The same things were measured in two ways. Each way mixes the same 11 hidden numbers, adds some noise and spreads widely along 7 directions of its own, which tell nothing about the thing.
In the rows, zero is written as 128.
Some things both ways: the first way, then the second way.
[ 62  76  76 111  86 107 105 146 115 165  77 111 175 117 143 140  88 123
  95]
[111 128 134 124 115 164 138 141  83 111 122 136 239  88 124 129 143 133
  86 169 123 149 105]

[ 39  96  52 122  99 150 134 136 150 108 116 138 108 142 158 152  73 102
 125]
[116 135 109  70 141 158 135 113  93 120 131 127  40 110 120 135 121 119
  66  94  57 125  68]

[156 109 150 156 162 159 126  76 140 135 106 127 115 114 114 143  99 131
 120]
[130 125 134 119 139 120 188 127 140 133 123 173 159 119 153 170 118 115
  91 158 183 146 119]

[112 133 115 121 160 122 150 133 138 152 131 162 105 124 138 123 118 127
 113]
[149 152 145 141  96 108 103 143 106  98 141 110 156 107 120 117 119 137
 115 132 100 137  90]

[143 147 140 129 117  99 137 125 134 122 145 114 159 143 156 139 174 114
 114]
[163 132 109  97 117 194 143 130  98 107 116 160 161 120 118 165 133 185
  96 165 134 139 101]

[141  95  89 206 103  69 165 171 147 165 111 161 136 132 116  76 117 133
 122]
[172 168 115 118  83 124  78 131 133  43 126 125  85 115 128  85 127 172
 126 115  86 147  69]

[139 157 123 118 104 158 132  62 136  86 161  96 179 109 153 189 104 122
 114]
[164 104 113  94 119 159 119 132 105  97 110 139 117 120 132 119 117 180
 122 140 128  95  89]

[111 119 170  97 206 107 147 107 100 169 112 189  60 132 147 149  76 140
 124]
[132 116 106 115 111 157 110 111 114 160 143 135 125 127 147 122 138 104
 150 121  99 121 126]

[ 83 123 119 117 128  68 125 126  67 157  38 131 123 147 112 111 135 137
 208]
[115 132 164 137 168 149 158 104  98 127 140 150 179 111 111 146 151 142
 116 138 150 133 148]

[131  90  88 192 140 103 141 165 121 154 117 134 141  85  86 106  62 133
  95]
[160 139  96  79 126 164 148  67  79 118  96 151 119 113 147 127 150 152
  69 100  86 177  72]

[104 119 145 105 117 167 133 130 187  88 197 141  75  97 132 128 148 110
 154]
[138 122 126 143 139 136 113 123 138  94 123 130  94 175 155 121 126 134
 142 147 128 117 155]

[161 182 110  94 125 163 110 100 102 126 136 133 151 144 149  91 213 128
 143]
[149 146 128 134 111 111 122 135 106  84 118  95 170  96 125 128 139 138
  84 132 100 162 103]

[140 130 131 188  88  37 140 148 150 143 100 143 160 148  79 107 109 100
 132]
[118 116 115 122 134 159 107 101 131 129 139 116 105 148 148 114 119  78
 178 106 100 115 131]

[112 128 139  37 149 199 111 137 151 119 149 106 104 126 123 143 114 115
 131]
[120 153 144 131  91 143  88 145 116  83 158 119 198  91 139  77  75  70
 131 177  83 122  81]

[192 155 162 129 137 174 122 113 114  84 136  93 139 157 120 145 133 117
 141]
[114 150 143 138 169 114 163 121 139  98 140 135 122  91 124 134  96 125
  80 132 144 130  85]

[138 124 136 118 133  82 124 118  66 164 114 108 152 157  92 112  95 120
 143]
[115  92 142 101 211 173 166 121 145  87 100 138 137 148 155 160 136 123
 158 110 138 111 145]

[184 164 157 127 155 135 146 124 129 136 156 101 173 146 133 140 122 129
  96]
[107 147 153 151 120 106 127 111 107 148 153 131 160 117 118 122 121  74
 105 127 105 141 140]

[137 149 162  79 151 155 134  62 103 115 137 141 116 146 168 137 135 149
 190]
[108 114 130 127 156 151 137 117 111 115 122 117 173 119 118 125 139 105
 117 115 100 126 131]

[ 95  84  90 114 107 149 106 194 129 121  97 108  75 132  90 113 142 115
 133]
[150 150 112 132 141 154 120 152 136  58 124 102  81 130 127 136 100 205
 145 183 142  99 140]

[132  77 124 160 124 157 125 155 112 161  90 119  86 135  68  85  82 147
 161]
[ 84 130 148 136 174 110 153 120 134 103 136 106 157 114 159 101 134  74
 135 141 109 125 149]

[152 122 122 194  64  99 133  79 156 122 102 128 186 158 150 122 138 126
 143]
[136 145 157 194 106 112  81 132 103 115 153 103 153 130  69 129 139 128
  93 129 114 136 178]

[140  98 147 131 109 166 112 120 137 120 158 101 139 140 148 135 111 120
 104]
[130 141 117 109 124 171 121 118 113 101 129 152 146 116 136 122 127 109
  76 142  85 157  96]

[116 128 100 134 109  87 142 170  97 146 126 149 106 137 107  90 140 122
 151]
[142 145 117 119 128 123 125 125 156  77 131 145 123 120 162  87 127 135
 140 139 114 131  89]

[153 112 147 155 124 137 108 120  95 148  93 109 125 134  88 123 102 140
 128]
[119 125 142 146 157 127 121 104 111 131 139 109 110 129 145 118 148 118
 130 127 113 124 166]

[ 60  90  87 111 121 152  94 157 121 127 116 128 105 100 142 133 115 130
 105]
[128 133  98 130 117 142 132 121 102 120 115 117 105 143 133 134 140 161
 105 142 118 135 132]

[ 91  65 111 162 111 119 124 143 133 136  84 112 109 111 114 143  88 138
 127]
[121 141 131 150 133 140 118 120 120 129 144 133 119 135 119 124 137 144
 140 143 129 117 170]

[104 172 134  87 115 168  95 177 130  93 156 118  95 130 135 101 210 135
 170]
[138 148 137 158 104 145  82 121  77 122 147  96 160 129 105 109 134 133
 121 152  76 129 158]

[166  87 107 147 108 121 167 156 165 130 164 159 126 100 137 123 103 120
  82]
[148 140 106 138 124 153 111 123  99  99 108 109 183  88 133 111 153 163
  80 141  89 163 114]

[189 146 157 140 156 155 141 111 102 113 177  87 144 124 140 152 138 142
  96]
[160  93  68  73 137 191 115 129 130 102  98 102  55 154 141 136 141 193
 215 116 107  72 167]

[134 143 139 125 126 135 121 193 108 115 165 112 105 139 134 124 151 134
 107]
[124 126  74  90 114 161 129 130 154 116 128 150  81 139 172  97 120 130
 176 146 105 102 113]

Other things, the second way, with their names:
(291): [141 148 143 152 104 115  91 140 118 101 143 103 190  93 120 106 117 104
 119 122  78 144  94]
(14): [131 113 120 110 121 142 128 135 133 106 106 156 128 121 149 132 152 148
 132 130 148 134 147]
(372): [123 140 121 163 125 124  93 121 124 130 137  98  84 141 136 125 131 120
 136 124 100 128 178]
(91): [142 113  90 108 141 167 155 150 153  83 101 155 125 124 132 143 116 200
 133 163 175 100 122]
(367): [112 138 183 154 156 124 147 127  88 126 132 147 147 131 137 172 128 127
  61 139 149 157 109]
(164): [105 146 146 153 135  72 154 102 141 115 147 143 122 136 148  88 125 106
 140 131 155 123 123]
(6): [127 150 124 109  97  99 140 113 131 100 137 159 110 126 153  98 111  86
  83 143 116 152  82]
(67): [151 123 104 106 101 148 112 140 140 100 108 158 125 129 171 117 132 138
 127 147 122 140 114]
(338): [106 141 178 168 173 113 149 111 109 135 145 136 131 143 107 162 150 117
  89 126 136 142 188]
(7): [ 96 124 132 126 155 156 147 137 134 106 134 109 174 111 110 149 118  95
 154 117 124 120 126]
(329): [ 95 116 156 112 170 160 186 130  75 154 113 156 252  93 119 174 155 107
  46 131 102 161 104]
(53): [163 124  88 103 107 174  95 126 102  77 113 111  90 114 113 105 118 189
 110 155 113 103 123]
(87): [100  91 111 109 152 124 180 130 140 144 106 146 101 127 124 160 158 149
 138 122 189  97 196]
(114): [137 118 105  96 117 141 148 149 157  75 105 147 128 120 160 134 113 143
 145 149 161 122 101]
(135): [127 120 114  95 135 168 166  98 107 165 128 177 135 117 169 156 133 116
 105 144 144 146 105]
(269): [155 114 117 127 121 153 131 136 137  93 111 142 153 137 135 148 119 151
 134 160 165 125 145]
(217): [114 131 135 138 124 135 107 126 125 110 152 119 156 119 141  91  98  84
 144 136  96 113  82]
(178): [119 134 134 123 158 154 138 136 117  83 128  97 213 109 125 119 116 108
 143 138  79 122 105]
(328): [124 145 105 135 135 134 146 124 137 107 124 136 122 128 128 122 119 154
 128 147 130 124 138]
(63): [140 123 101 128  89 161  73  88  75 140 147  62 132 127 100 103 162  96
 161 122  67 125 198]
(77): [118 117 152 136 170 118 173 123  93 124 109 152 118 153 120 162 153 163
  40 143 146 131 149]
(90): [114 131 116 102 119 145 149 115 125 116 117 163 191 111 166 112 129  74
  95 137  99 164  86]
(236): [127 112 130 148 138 127 145 165 156  93 107 138 146 138 117 171 125 150
 115 152 180 120 173]
(23): [136 140 126 112 117 160 137 111  83 134 126 152 192 124 123 137 126 110
  81 123  74 158  77]
(199): [124 138 131 134 167 123 135  91 139  98 125 114 134 117 150 112 144  95
 134  96 101 155 129]
(71): [119 127 142 111 155 131 180 113 118 132 118 170 124 154 143 171 142 123
  96 131 145 145 138]
(354): [111 107 130 148 131 136 118 120 142 136 146 138 160 119 143  97 135 113
 189 151 165  91 176]
(110): [121 125  92 124 109 125 115 106 147 129 136 123  62 164 156 100 134  96
 165 122 108 115 160]
(263): [121 108 138  99 132 157 116 129 111 101 109 124 133 119 140 135 150 119
 155 106 114 126 149]
(79): [151 145 136 118 135 162 117 136  91  72 127  93 203  81 107 124 121 149
 110 137  78 138  72]

Some of these things the first way, each followed by its name:
[107 108  70 109 106 151  90 194  62 132 109  99 140 144 107 117  71 118
 100]
(53)
[206 130 150 128 120 122 141  98 154 138 151 106 183 137 139 161 133 122
  51]
(372)
[134 132 120 135 118 123 129 195 111  95 148 135 104 139 134 114 134 124
 139]
(91)
[149 117  97 170 103  90 103 144  91 168  67 116 178 150  94  97 113 130
 103]
(114)
[125  99 141 233 117 111 140 171 156 140 119 155 100 138 120  95  79 163
 134]
(329)
[196 158 146 144 124 136 181  93 182 131 175 135 166 148 144 117 142 124
 127]
(6)
[127 113  93 138 108 141 134 153 132 132 145  96 179 112 119 115 125  77
 100]
(63)
[157 123 119 109 121 108 151  99 135 162 154 118 192 128 145 140 104 121
  79]
(90)
[143 135  89  77  91 116 134  88 143 135 168 103 212 108 164 171 143  98
  48]
(67)
[151 147 159 115 167 151 115 181  65 148 160 100 101 162 101  87 130 143
 138]
(178)
[129 164 145 134 132 126 119 100 117 129 127 116 137 144 138 110 180 144
 166]
(71)
[127 142 114 105 122 158 112 149 126 101 143 127 139 105 157 116 166 127
 140]
(14)
[171 112 145 101 171 133 155  77  99 152 131 133 127 118 117 123 115 121
 145]
(199)
[130 103  89 173 118 144 148 131 124 108 108 117 159 111 149 140  87 127
 129]
(87)
[147 176 174 125 147 181 132 154 118  98 201 136  90 156 162 105 146 157
 158]
(77)
